There are 9 hidden switches. A switch that is on adds its own fixed numbers to the row, and there is some noise. The rows also spread widely along 13 directions, which tell nothing about the answers.
Known rows, each followed by its switches (1 for on, 0 for off):
0.999,1.826,0.406,0.737,-0.360,-0.597,0.396,-0.134,-0.101,-0.212,2.505,-0.490,-0.745,-1.767,-2.370,-0.481,-2.464,-0.035,0.188,-0.993,-0.624,0.680,-1.944,-0.136,-0.947	0 1 0 0 1 1 1 1 0
0.184,-2.167,-0.965,0.132,0.056,-1.552,-1.234,0.373,0.873,-0.741,-2.166,0.663,0.557,0.108,1.671,-0.315,-0.746,-0.705,0.777,0.201,-1.099,0.843,-1.107,0.326,-0.162	0 1 0 0 1 1 0 0 0
-0.974,2.854,1.136,-0.214,1.167,-0.891,0.792,0.590,-0.213,-2.028,1.429,1.478,-0.313,-1.869,-1.576,0.612,-0.555,-2.972,1.012,0.156,0.761,-1.302,-0.845,0.218,2.355	1 0 0 0 0 0 0 0 0
1.446,1.502,-0.618,-0.698,-0.871,-1.659,-2.411,1.385,0.411,0.000,1.818,-1.412,0.010,-1.430,-0.978,0.070,1.127,-2.817,1.742,-1.032,-0.685,1.284,-1.787,-0.374,1.213	1 1 0 0 0 0 0 0 0
-1.863,0.906,-0.485,-1.225,-0.063,3.414,-0.918,4.391,2.487,-1.120,0.015,0.607,0.869,2.710,1.561,1.644,0.884,-0.430,-3.736,1.423,0.032,-1.878,2.211,-3.660,-2.431	0 0 1 1 0 1 0 0 0
1.000,-0.847,0.460,0.435,0.255,-3.102,-0.683,2.610,0.746,-0.331,-1.429,0.977,-0.189,-0.768,-1.743,1.466,-1.146,-1.221,1.179,-1.857,-1.083,1.378,-2.508,-0.154,1.590	1 0 0 0 1 0 0 1 1
0.538,-1.789,-0.468,-3.122,-0.662,-0.558,-0.431,-0.458,-0.898,-0.914,1.437,-3.934,1.954,-0.982,0.641,0.041,-1.219,-0.830,2.203,0.820,-1.215,-2.616,0.088,0.410,0.640	0 1 0 1 0 1 1 0 0
-0.756,1.886,-3.827,-1.454,-1.303,-0.579,1.833,2.435,0.876,-0.339,-0.147,-1.369,0.266,0.540,0.989,1.459,-0.532,-2.850,-1.120,0.042,-1.804,-0.377,0.014,-1.421,-1.288	1 1 1 0 0 1 1 0 0
1.396,-1.968,-0.416,0.680,-1.187,0.002,-1.433,3.753,0.350,-1.148,-1.583,1.465,-0.542,1.534,-1.666,0.234,-1.458,0.700,0.108,-0.960,0.880,1.190,-1.777,-1.358,0.609	1 0 1 0 1 0 0 1 0
0.654,-0.294,-0.789,-0.885,-0.663,-0.661,-3.080,3.352,2.238,0.276,-0.809,-0.439,0.339,0.372,-0.111,1.150,-0.839,-0.866,0.259,-0.373,-2.058,-0.722,-1.580,0.154,-0.333	0 1 1 0 0 1 0 1 0
0.314,1.492,-2.284,-2.608,-0.660,3.404,-1.178,3.050,2.377,0.528,-0.638,-1.591,0.793,-0.404,-1.821,-0.245,-0.585,-0.775,-0.257,0.418,-2.175,-2.474,-0.281,0.920,0.008	1 0 0 0 1 0 1 0 0
0.885,0.359,-1.398,-0.127,-0.887,-0.376,0.767,0.192,0.861,-0.962,0.062,-0.712,-0.189,-0.083,0.899,-0.158,-2.017,-0.787,0.885,0.350,-0.272,-0.737,-1.350,0.349,0.380	1 1 0 0 0 0 0 1 1
0.400,0.934,-0.610,-0.018,-0.455,1.008,2.470,0.612,0.426,-0.283,0.270,0.358,0.108,-0.670,-1.551,0.078,-0.414,-0.157,-1.034,-0.354,-0.253,-0.092,0.040,-1.234,0.508	1 0 0 0 0 1 0 0 0
0.210,-0.942,-0.431,-2.079,-1.178,1.423,0.494,-0.410,-1.913,-0.385,1.211,-2.286,0.897,0.294,-0.632,0.108,0.179,0.076,0.201,0.427,0.363,-1.521,1.011,-0.645,-0.271	0 0 0 0 0 0 0 0 0
0.763,-0.717,-0.040,-0.255,0.317,0.340,0.203,1.171,0.907,0.752,-1.415,1.152,1.233,-0.007,-1.876,0.492,-0.543,0.220,-1.649,-0.768,-1.700,-0.017,-0.229,-0.809,0.336	1 0 1 0 0 1 0 1 0
1.491,0.608,-1.940,1.766,-1.465,-2.672,3.361,1.024,-1.606,0.199,0.971,-0.294,-0.821,1.057,1.813,2.278,-2.089,-1.152,0.053,-0.812,1.623,1.316,-1.702,-0.443,-0.854	1 1 1 0 1 0 1 0 0
-1.349,0.580,-0.998,-0.853,0.200,2.796,0.897,2.267,1.079,-1.436,-1.513,1.810,0.690,0.856,-0.254,0.235,-0.287,-0.802,-1.455,1.471,0.550,-2.748,1.484,-0.991,0.457	0 0 0 1 0 1 1 0 0
-0.314,-0.663,-0.291,-1.842,-0.217,0.155,2.192,0.255,-0.055,-1.977,-1.336,1.411,0.245,-0.145,-1.017,1.894,0.297,-0.567,-1.446,-1.066,-0.373,0.109,0.065,-3.404,0.585	0 1 0 1 1 0 0 1 0
2.996,0.486,-1.595,1.510,-1.703,1.266,0.643,1.359,0.840,0.266,-0.501,0.817,-0.052,-0.395,-0.655,-0.822,0.292,0.129,0.631,-0.406,2.032,0.838,-1.583,-0.021,2.043	0 0 1 0 0 1 0 0 0
0.749,-0.514,-0.205,-0.167,0.295,-0.878,1.068,1.188,0.654,-0.618,-0.093,-0.293,1.444,0.175,2.229,1.071,-0.449,-0.886,0.232,-0.144,-0.194,-0.345,0.095,-0.497,0.012	1 1 0 0 1 0 0 1 0
-0.201,-0.859,0.656,-0.426,1.033,-2.083,2.445,-0.848,0.433,-0.465,-0.237,0.006,1.023,-0.864,0.536,1.336,-2.095,-0.167,-0.802,-0.804,-2.385,0.117,-0.544,-0.753,-0.760	1 1 0 0 1 1 0 1 0
1.824,1.252,-1.987,-1.611,-1.245,0.415,0.263,0.885,0.507,0.393,-0.250,-0.169,-0.597,-0.135,0.001,2.152,0.268,-1.649,-0.104,-0.526,0.075,-1.267,-2.015,-0.425,1.395	0 0 1 1 0 1 0 1 0
-0.842,-0.664,0.460,-0.178,0.686,-0.979,1.691,0.251,-0.112,-1.418,-0.362,1.342,0.322,0.018,-1.145,0.765,-3.595,0.074,-0.800,0.166,-0.890,-0.597,-0.866,-0.715,-0.346	1 1 1 1 1 0 1 0 0
0.170,-0.830,0.200,0.425,0.446,-3.094,0.222,2.075,0.214,-0.790,-1.553,2.143,0.307,0.294,0.043,2.208,-0.450,-2.287,0.565,-0.974,-0.066,0.365,-0.717,-0.574,1.747	1 1 0 0 0 0 1 1 0
-0.508,-4.008,0.642,-0.620,0.970,-1.943,1.916,-1.525,0.270,-0.393,-3.376,1.376,1.203,-0.494,0.291,0.886,-1.312,0.363,0.065,-0.060,-1.565,-0.455,-0.114,0.312,1.237	0 0 0 0 0 1 1 0 0
-1.303,1.913,-1.450,-1.012,0.791,1.028,-0.994,1.293,0.568,-1.381,-0.691,0.948,0.992,0.285,1.432,-0.319,-0.534,-2.211,-0.055,1.630,-0.529,-2.300,0.513,0.555,-0.657	0 1 0 1 1 0 0 1 0
2.295,1.393,0.925,1.577,-0.665,0.855,2.250,-0.786,1.827,-0.069,2.307,-0.306,0.525,-1.920,-0.341,-0.941,-0.466,1.158,-0.329,-0.910,0.366,1.089,-0.638,-1.461,0.385	0 1 0 0 0 1 0 1 0
0.829,2.181,-1.293,1.048,-0.711,1.860,-1.086,3.992,0.074,0.598,0.831,0.672,-0.011,2.137,0.379,0.759,1.493,-1.207,-2.080,-0.147,1.396,0.619,0.699,-1.806,-1.832	1 0 0 0 1 0 0 1 0
1.300,2.777,-2.411,1.441,-0.875,1.882,1.958,0.944,2.426,0.140,0.531,0.531,-0.567,0.106,1.646,-1.274,-0.780,-0.352,-1.013,0.753,0.386,-0.080,-0.763,-0.828,-0.517	1 0 0 1 0 1 0 1 0

New rows. What belongs after each?
-1.122,1.459,1.496,-0.907,1.235,-1.662,1.673,0.318,0.709,-2.664,1.559,0.122,0.806,-2.206,-1.243,0.741,-2.326,-1.588,0.565,-0.302,-1.093,-0.472,-1.149,-0.808,0.913	1 1 1 0 1 0 0 0 0
0.982,0.368,-3.077,0.070,-2.174,0.418,1.988,-0.155,-0.708,2.030,-0.286,-2.057,0.281,0.462,-0.726,-0.966,0.095,0.480,-1.231,-0.497,-1.460,1.465,0.240,-1.290,-2.175	0 0 0 1 0 0 0 0 1
0.863,0.629,-1.524,-0.739,-0.485,-1.754,0.659,0.510,-0.524,0.321,0.011,-1.087,1.584,-0.291,1.371,0.867,-0.342,-1.773,1.066,0.034,-0.702,-0.744,-0.397,0.285,0.355	0 1 1 1 0 0 0 1 0
2.274,-1.415,0.236,-0.212,-0.365,-0.172,-3.506,1.144,2.994,0.309,0.158,-0.609,0.593,0.024,2.120,-0.456,1.395,-0.753,0.711,-0.103,-0.086,1.011,-1.542,-1.254,0.757	0 0 0 1 0 1 1 1 0
0.745,0.008,0.734,0.881,-1.208,1.804,-1.513,4.716,1.862,-1.799,1.852,-1.111,-0.361,0.713,-1.525,-1.111,-1.855,1.167,0.314,-0.019,1.098,0.341,-0.841,-1.780,-0.722	1 0 0 0 1 0 0 0 1
-0.553,-0.997,-1.881,-0.403,-0.102,-1.260,0.386,-0.798,2.458,-1.832,-1.373,0.345,-0.677,0.344,2.211,-0.812,-3.507,-0.691,-0.055,0.679,-1.956,0.620,-2.488,-0.212,-1.351	1 1 1 0 1 0 1 1 0
0.504,1.599,-1.476,-2.789,-0.676,1.079,-1.059,1.365,1.505,-0.081,0.249,-0.951,0.328,-1.174,-2.017,1.093,-0.412,-1.506,-0.340,-0.547,-1.874,-0.913,-1.567,-0.771,0.272	0 1 1 1 1 0 1 0 0
0.738,-1.182,0.744,-0.041,0.748,-0.567,0.380,-1.416,2.262,-0.054,-0.312,-0.442,1.399,-1.777,1.115,-0.741,-1.164,0.699,0.273,-0.079,-2.019,0.478,-0.973,0.235,-0.247	0 1 0 0 1 1 0 0 0
1.028,-0.815,0.699,0.905,0.101,-2.759,0.076,-0.719,-0.421,0.918,-0.108,0.652,-0.206,-0.606,-0.545,0.316,-1.364,-0.428,0.797,-0.788,-0.490,0.974,-1.812,0.302,0.326	0 0 0 1 0 0 1 1 0
2.054,1.844,-1.370,1.967,-1.859,1.856,1.002,1.225,0.684,-0.470,1.667,0.412,-0.721,0.269,0.063,-1.281,-1.007,0.737,-0.223,0.236,1.835,0.240,-0.676,-1.348,-0.447	0 1 0 1 0 1 0 1 0
1.046,0.884,-0.994,0.521,-0.165,-2.427,1.494,0.023,1.454,0.645,-0.855,-0.334,-1.019,-2.143,-0.203,1.012,-2.241,-0.974,1.325,-1.050,-1.697,0.438,-3.505,1.782,0.671	0 0 0 0 1 1 0 0 1
0.299,0.283,-1.594,-0.964,-0.526,0.304,0.528,-1.498,0.184,-1.621,-0.600,0.482,-0.897,-0.429,1.131,-0.548,-0.187,-1.303,0.511,0.274,0.538,0.275,-1.563,-0.300,0.402	0 0 0 0 1 0 0 1 0
2.657,-4.982,-0.183,-2.290,-0.557,-0.369,0.545,-3.118,-0.848,-0.252,-2.842,0.157,0.760,-0.849,-0.373,0.829,-0.694,1.319,0.937,-0.932,-0.627,-0.160,-1.886,-0.131,2.545	0 1 0 1 1 1 0 0 0
-3.685,0.859,-0.058,-1.704,1.392,-0.146,-4.136,2.352,0.346,-3.518,0.900,0.767,0.139,1.877,2.715,-0.496,0.099,-3.974,0.105,2.939,0.297,-2.061,0.980,-1.172,-1.246	1 0 0 1 0 0 0 0 0
-1.071,1.220,-1.068,-0.648,0.076,1.544,-0.167,1.868,0.380,0.104,-0.537,-0.187,1.636,-0.087,-0.435,-0.801,0.334,-1.125,-0.087,1.098,-0.761,-1.769,1.520,0.734,-0.330	0 0 0 0 0 0 0 0 0
0.065,0.994,-1.293,-2.183,-0.123,1.530,1.210,-2.047,-0.365,0.984,-0.560,-0.744,1.562,-1.455,-2.072,-0.795,1.376,-0.777,-1.274,-0.536,-2.359,-0.263,0.906,-0.657,-0.017	0 0 0 0 0 0 0 1 0
0.048,0.212,-1.513,0.249,-0.599,-0.322,-0.085,0.364,1.769,-1.229,-0.086,-0.088,-0.494,1.187,3.805,0.038,-0.268,-1.044,-0.631,0.555,0.426,1.247,-1.394,-1.392,-1.765	0 0 1 0 1 0 0 1 0
-0.108,2.653,-0.569,0.139,0.613,0.770,-2.486,-0.089,2.388,-0.247,0.654,0.927,0.833,-0.723,0.676,-1.961,-0.179,-1.623,-0.487,1.087,-1.305,-0.063,-0.862,-0.023,-0.721	0 1 1 1 0 0 0 1 0
-0.357,0.395,-0.531,-0.950,0.103,-1.364,0.155,1.792,-1.163,-1.434,0.287,-0.185,0.714,0.609,0.391,1.911,-1.728,-1.585,-0.282,0.187,-0.195,-1.456,-0.649,-0.818,-0.615	0 1 1 1 1 1 0 1 1
-0.903,0.290,-0.314,-0.545,0.143,0.180,-1.314,1.613,0.826,-0.466,0.314,-1.020,0.339,0.435,1.077,-0.302,-1.821,-0.414,0.510,0.897,-1.137,-1.507,-0.480,1.105,-1.868	0 0 0 0 1 0 0 1 0
-1.187,2.745,-0.388,-1.636,0.090,0.603,0.012,0.124,0.466,-0.916,2.015,-0.558,-0.520,-0.594,-1.816,0.177,-1.359,-1.588,-1.381,0.105,-1.643,-0.853,-0.845,-1.018,-1.093	1 0 1 0 0 0 0 1 0
1.577,-1.617,-1.883,-1.537,-1.365,0.113,0.036,1.597,0.101,0.213,-1.133,-2.264,1.436,-0.100,-1.100,-0.395,-0.345,-0.212,0.779,-0.533,-1.731,-0.495,-0.213,-0.296,0.798	1 0 0 0 0 1 0 1 1
0.008,1.392,-1.698,0.280,-0.887,0.616,-0.006,2.169,0.055,-0.439,0.396,-0.396,0.546,0.384,0.520,-0.309,0.298,-1.122,-0.208,0.191,0.183,0.419,0.491,-0.792,-1.377	0 1 0 0 1 0 0 0 0
0.210,-1.131,-0.103,-2.632,0.319,0.051,-4.086,2.655,3.039,-0.575,-1.612,0.577,0.019,0.221,-0.082,1.491,1.985,-1.993,-0.759,-0.824,-2.027,0.974,-1.535,-2.569,0.567	1 0 0 1 1 0 0 0 0
-0.184,-0.505,-2.059,-1.644,-0.441,-0.143,-1.335,0.113,-1.096,0.342,-1.918,1.468,-0.851,1.169,-1.656,0.702,0.264,-1.623,-1.801,-0.368,-1.704,0.137,-0.792,-1.411,-0.524	1 0 0 1 0 1 0 1 0
1.610,2.535,-3.712,-1.725,-1.972,0.874,-1.568,5.625,0.876,0.193,-1.118,-0.677,0.556,-0.383,-1.250,1.802,2.467,-3.795,1.533,-1.068,0.321,-0.646,-0.631,0.097,2.147	0 1 0 0 1 0 1 0 0
1.527,-0.738,1.556,-0.115,1.066,0.081,0.413,0.746,2.424,-0.657,0.118,0.046,3.273,-1.375,0.642,-0.390,-0.420,0.123,0.234,-0.043,-0.925,-0.787,0.332,-0.460,1.864	1 1 1 0 0 1 0 1 0
1.711,2.092,-1.592,0.474,-1.219,-0.056,-0.543,2.330,2.114,0.303,2.002,-1.335,0.190,-0.189,0.492,-0.146,-0.859,-1.271,-0.288,-0.360,-0.636,0.650,-1.411,-0.864,-0.743	1 1 1 0 0 1 1 1 0
0.305,-1.635,-1.943,-0.683,-1.370,-0.093,1.437,-0.814,-1.064,-0.075,-1.203,-0.751,0.681,-0.089,-1.118,-1.690,-0.411,0.189,0.360,0.015,-0.666,0.779,0.188,-0.887,0.022	0 0 0 1 0 0 1 0 0
2.041,0.050,-1.271,1.059,-1.077,1.906,1.192,0.616,-0.005,-0.028,-0.575,0.358,0.262,-0.260,-0.852,-1.036,-0.338,0.773,-0.251,-0.073,1.403,0.368,-0.611,-0.101,0.652	0 0 0 0 1 1 0 0 1
0.828,-0.373,-0.251,0.295,-0.202,0.510,-2.166,-2.139,0.182,-0.909,0.051,1.585,-0.209,-0.146,0.217,-1.670,-0.172,-0.537,0.030,0.867,0.906,0.908,-1.513,0.039,0.496	0 1 1 0 0 0 0 0 0
-0.039,-0.291,0.799,-1.481,1.021,-2.230,0.872,0.568,0.501,-1.324,0.115,-0.514,0.716,-0.341,1.255,2.722,-1.020,-1.865,-0.181,-0.575,-0.849,-0.527,-1.461,-0.903,0.630	1 0 1 0 1 0 0 1 1
-0.646,2.489,-1.825,-0.555,-0.096,0.533,-0.581,1.595,1.029,0.110,-1.058,1.490,-0.634,-0.794,-1.762,0.118,0.406,-2.163,-0.672,-0.041,-1.245,-0.448,-0.868,-0.320,0.318	0 0 0 1 0 1 0 0 0
0.645,0.440,-0.997,-2.427,-0.125,-0.298,1.473,-1.111,-1.601,0.302,0.935,-2.489,1.813,-1.444,0.170,1.274,0.689,-1.571,0.068,-0.525,-1.365,-0.943,0.435,-0.197,-0.099	0 1 0 0 1 1 0 0 0
1.554,-0.015,0.331,1.575,-0.259,-1.472,0.273,2.245,0.623,-0.481,0.500,-0.308,0.822,-0.593,0.180,0.351,-0.425,-0.525,0.551,-0.793,0.844,1.479,-1.387,-0.716,0.512	0 0 1 0 1 1 0 0 1
1.681,1.279,-2.268,-1.387,-1.039,0.898,-1.296,0.847,-2.719,0.667,-0.157,0.341,-0.008,-0.185,-3.183,0.041,1.777,-2.242,-0.103,-0.816,0.478,0.501,-0.731,-0.555,1.224	1 0 0 1 1 0 0 0 0
-0.614,0.874,-0.746,0.652,0.217,-0.915,0.536,1.304,0.406,-1.130,-0.378,1.312,-0.240,0.128,0.384,0.179,-2.394,-1.019,0.269,0.483,-0.152,-0.595,-0.935,0.063,-0.694	0 1 0 1 1 0 1 1 0
0.239,-1.016,-0.912,-2.758,-0.311,0.065,-1.544,1.547,1.236,-0.574,-1.212,-0.816,-0.020,-0.304,-0.956,1.429,-0.285,-1.568,0.208,-0.171,-1.826,-1.467,-1.273,-0.254,1.300	1 0 0 0 0 1 0 0 1
0.710,-0.551,0.535,-2.120,0.180,-0.229,-0.536,0.832,0.810,-1.644,0.187,-1.137,0.804,-1.692,-0.344,0.720,-0.536,-1.078,1.796,-0.367,-0.517,-1.499,-1.438,0.204,1.929	0 0 0 0 1 1 0 1 0
1.202,0.520,1.021,-0.938,0.438,0.425,-0.457,1.304,2.559,-1.699,0.460,-0.284,1.534,-1.618,1.180,0.391,0.631,-1.041,1.286,-0.265,0.235,-0.666,-0.672,-0.651,1.963	0 1 0 0 1 0 0 1 0
0.819,3.302,-1.583,-0.132,-0.969,2.424,-0.856,0.304,-1.757,0.644,2.827,-1.316,0.535,-0.483,-2.611,-2.140,-0.348,-0.754,-0.778,0.600,0.590,-0.070,-0.179,-0.095,-1.562	0 0 1 1 1 0 1 0 0
-0.119,0.507,-1.569,-0.252,-1.259,-1.943,0.451,1.310,-2.178,-1.884,0.811,-0.212,-0.261,0.427,-0.046,0.681,-0.660,-1.996,0.751,-0.281,1.058,0.963,-1.029,-1.735,-0.352	0 1 1 1 1 0 0 0 0
4.136,1.405,0.040,0.681,-2.063,2.641,1.023,1.353,-0.670,0.673,2.152,-0.211,-1.275,-1.497,-5.066,0.039,-0.750,1.533,-0.062,-2.074,1.893,0.815,-2.306,-0.859,1.937	1 0 0 0 1 1 0 0 0
0.888,-0.026,-0.439,-0.898,-0.389,1.764,-0.773,2.370,1.531,0.656,-1.399,1.156,-0.576,0.664,-0.994,2.222,0.109,0.139,-1.838,-0.893,-0.673,-0.749,-0.983,-0.962,-0.318	0 0 0 0 1 1 0 1 0
2.733,0.048,-0.476,0.902,-0.935,0.592,1.187,1.075,1.236,2.197,0.344,-0.383,0.410,0.154,-0.271,1.254,-0.818,1.231,-1.238,-1.238,-0.912,0.113,-0.673,-0.475,-0.561	1 1 0 0 0 1 0 1 0
1.523,0.089,-0.276,0.373,-0.954,-1.027,0.805,1.589,1.419,0.533,0.678,-0.741,0.277,-0.065,0.466,0.938,-0.607,-0.208,0.094,-0.786,-0.088,0.713,-1.396,-1.333,0.013	0 0 1 1 0 0 1 1 0
-0.555,0.013,-1.738,0.471,-0.150,2.171,1.165,3.305,3.015,0.241,-2.320,0.220,1.782,0.476,0.451,-1.503,-1.208,0.583,-0.270,1.154,-1.586,-1.639,1.352,0.713,-0.248	1 0 0 0 0 0 0 0 0
0.259,-0.988,0.425,-0.786,0.011,-1.112,-0.107,3.162,-0.030,0.297,0.719,-1.517,1.343,1.395,1.889,2.516,0.326,-0.804,-0.475,-0.372,-0.258,-0.254,0.556,-1.767,-1.192	1 0 0 1 1 0 0 0 0
0.765,-0.773,1.470,-0.729,0.220,-2.354,-1.655,0.624,1.354,-0.555,1.552,-1.044,0.665,-0.761,-0.130,0.137,-0.763,-0.774,0.673,-0.849,-1.425,1.159,-1.940,-1.709,0.301	1 0 1 1 0 0 0 1 0
1.713,-0.167,-0.296,-0.119,-0.980,-0.958,-0.112,0.216,0.722,-1.381,0.963,-1.169,-0.117,-1.661,-0.324,-1.096,-0.589,-0.781,2.340,-0.784,0.604,1.309,-2.338,-0.331,1.370	0 0 0 0 1 0 1 1 0
0.773,-0.969,0.296,-1.540,0.666,1.323,1.655,-2.361,0.487,-1.982,0.012,0.435,0.246,-0.387,1.734,0.460,-0.325,-0.330,-1.036,0.343,0.538,-0.809,-0.605,-1.447,0.840	1 0 0 0 1 1 0 1 0
-0.463,1.144,-2.810,-1.392,-0.211,-0.250,-0.446,1.059,1.025,1.172,-2.057,-0.695,1.906,-1.034,-0.285,-1.176,1.563,-2.323,0.533,0.233,-2.810,-0.006,0.473,0.380,0.258	0 0 0 1 0 0 0 0 0
-0.438,0.617,-0.617,1.608,0.194,-1.206,2.703,1.197,-0.662,-2.795,-0.276,1.961,0.366,0.153,0.927,-0.416,-1.256,-1.421,0.330,0.155,1.529,0.699,0.253,-1.332,0.441	1 1 0 0 1 0 0 1 0
1.094,0.185,0.755,0.807,-1.211,-0.065,-0.839,0.134,0.519,-0.890,2.871,-0.561,-1.758,0.986,1.125,0.200,-1.957,0.668,-0.070,0.306,1.627,0.428,-2.338,-1.562,-1.322	0 0 1 1 0 0 0 1 0
0.477,-1.052,1.154,0.499,0.337,0.000,-0.192,0.317,-0.034,-1.779,0.685,0.105,0.472,0.014,0.715,-0.196,-2.073,0.428,0.246,0.767,1.398,-0.572,-1.108,-0.033,0.153	0 0 1 0 1 1 0 0 1
-0.826,-0.253,-0.587,-1.614,-0.707,1.056,-1.375,1.397,-1.840,-1.153,0.505,-1.128,0.815,0.130,-2.463,-0.947,0.276,-0.615,0.084,0.076,-0.348,-0.206,0.753,-1.027,-0.910	0 0 0 0 1 0 0 0 0
1.485,0.711,-1.439,0.552,-1.485,0.360,-1.849,4.348,-0.466,1.900,0.920,-1.658,0.699,1.251,-0.177,0.947,2.076,-0.802,-1.007,-1.126,0.102,1.584,0.389,-1.499,-2.107	0 0 0 0 1 1 0 0 0
1.696,1.033,0.279,1.879,0.001,0.147,-1.956,0.667,3.030,0.438,0.843,1.345,-1.130,-0.174,0.406,-1.491,-0.759,0.315,-0.687,-0.504,-0.321,2.514,-2.691,-1.132,-1.031	1 0 0 1 1 0 0 1 0
-0.194,0.006,-1.466,-0.942,-1.593,2.328,-0.080,2.379,-0.811,-0.649,0.593,-1.005,-0.067,2.297,-0.088,0.633,0.891,0.055,-2.383,0.162,0.926,0.335,1.163,-3.565,-2.439	0 0 0 1 1 0 0 0 1
0.618,-1.307,-0.013,0.223,-0.015,-0.316,-2.400,1.339,2.361,0.137,0.101,-0.851,1.870,0.440,1.841,-0.906,0.117,-0.043,-0.482,0.198,-1.110,1.787,-0.235,-1.096,-1.694	0 1 1 0 1 0 1 0 0
0.264,-0.222,-1.593,-0.450,-1.130,0.767,-0.421,2.037,0.423,-0.437,-0.873,0.597,-0.825,1.065,-0.097,0.611,0.133,-0.706,-0.746,-0.138,0.520,0.656,-0.768,-1.752,-0.639	0 0 0 1 1 0 1 0 0
-1.155,1.159,-2.449,-1.093,0.222,0.637,0.425,-1.294,1.155,0.560,-1.943,0.955,-0.689,-0.187,0.517,-0.348,-0.829,-1.033,-1.328,0.650,-2.341,-0.284,-1.088,0.379,-1.626	0 0 0 1 1 0 0 0 0
1.924,0.102,-3.833,-1.858,-2.928,1.371,-0.030,1.979,-0.830,0.320,-0.223,-2.232,-1.001,0.846,-1.174,0.271,-1.139,-0.922,1.405,-0.091,0.184,-1.632,-1.465,0.986,0.803	1 0 0 0 0 0 1 1 0
1.187,2.004,-2.842,0.332,-1.393,-0.091,-0.175,5.362,0.605,1.705,-1.155,0.328,0.695,0.351,-1.871,1.098,2.097,-2.213,-0.732,-1.347,-0.912,0.978,0.201,-1.668,0.524	1 0 0 1 0 1 0 0 0
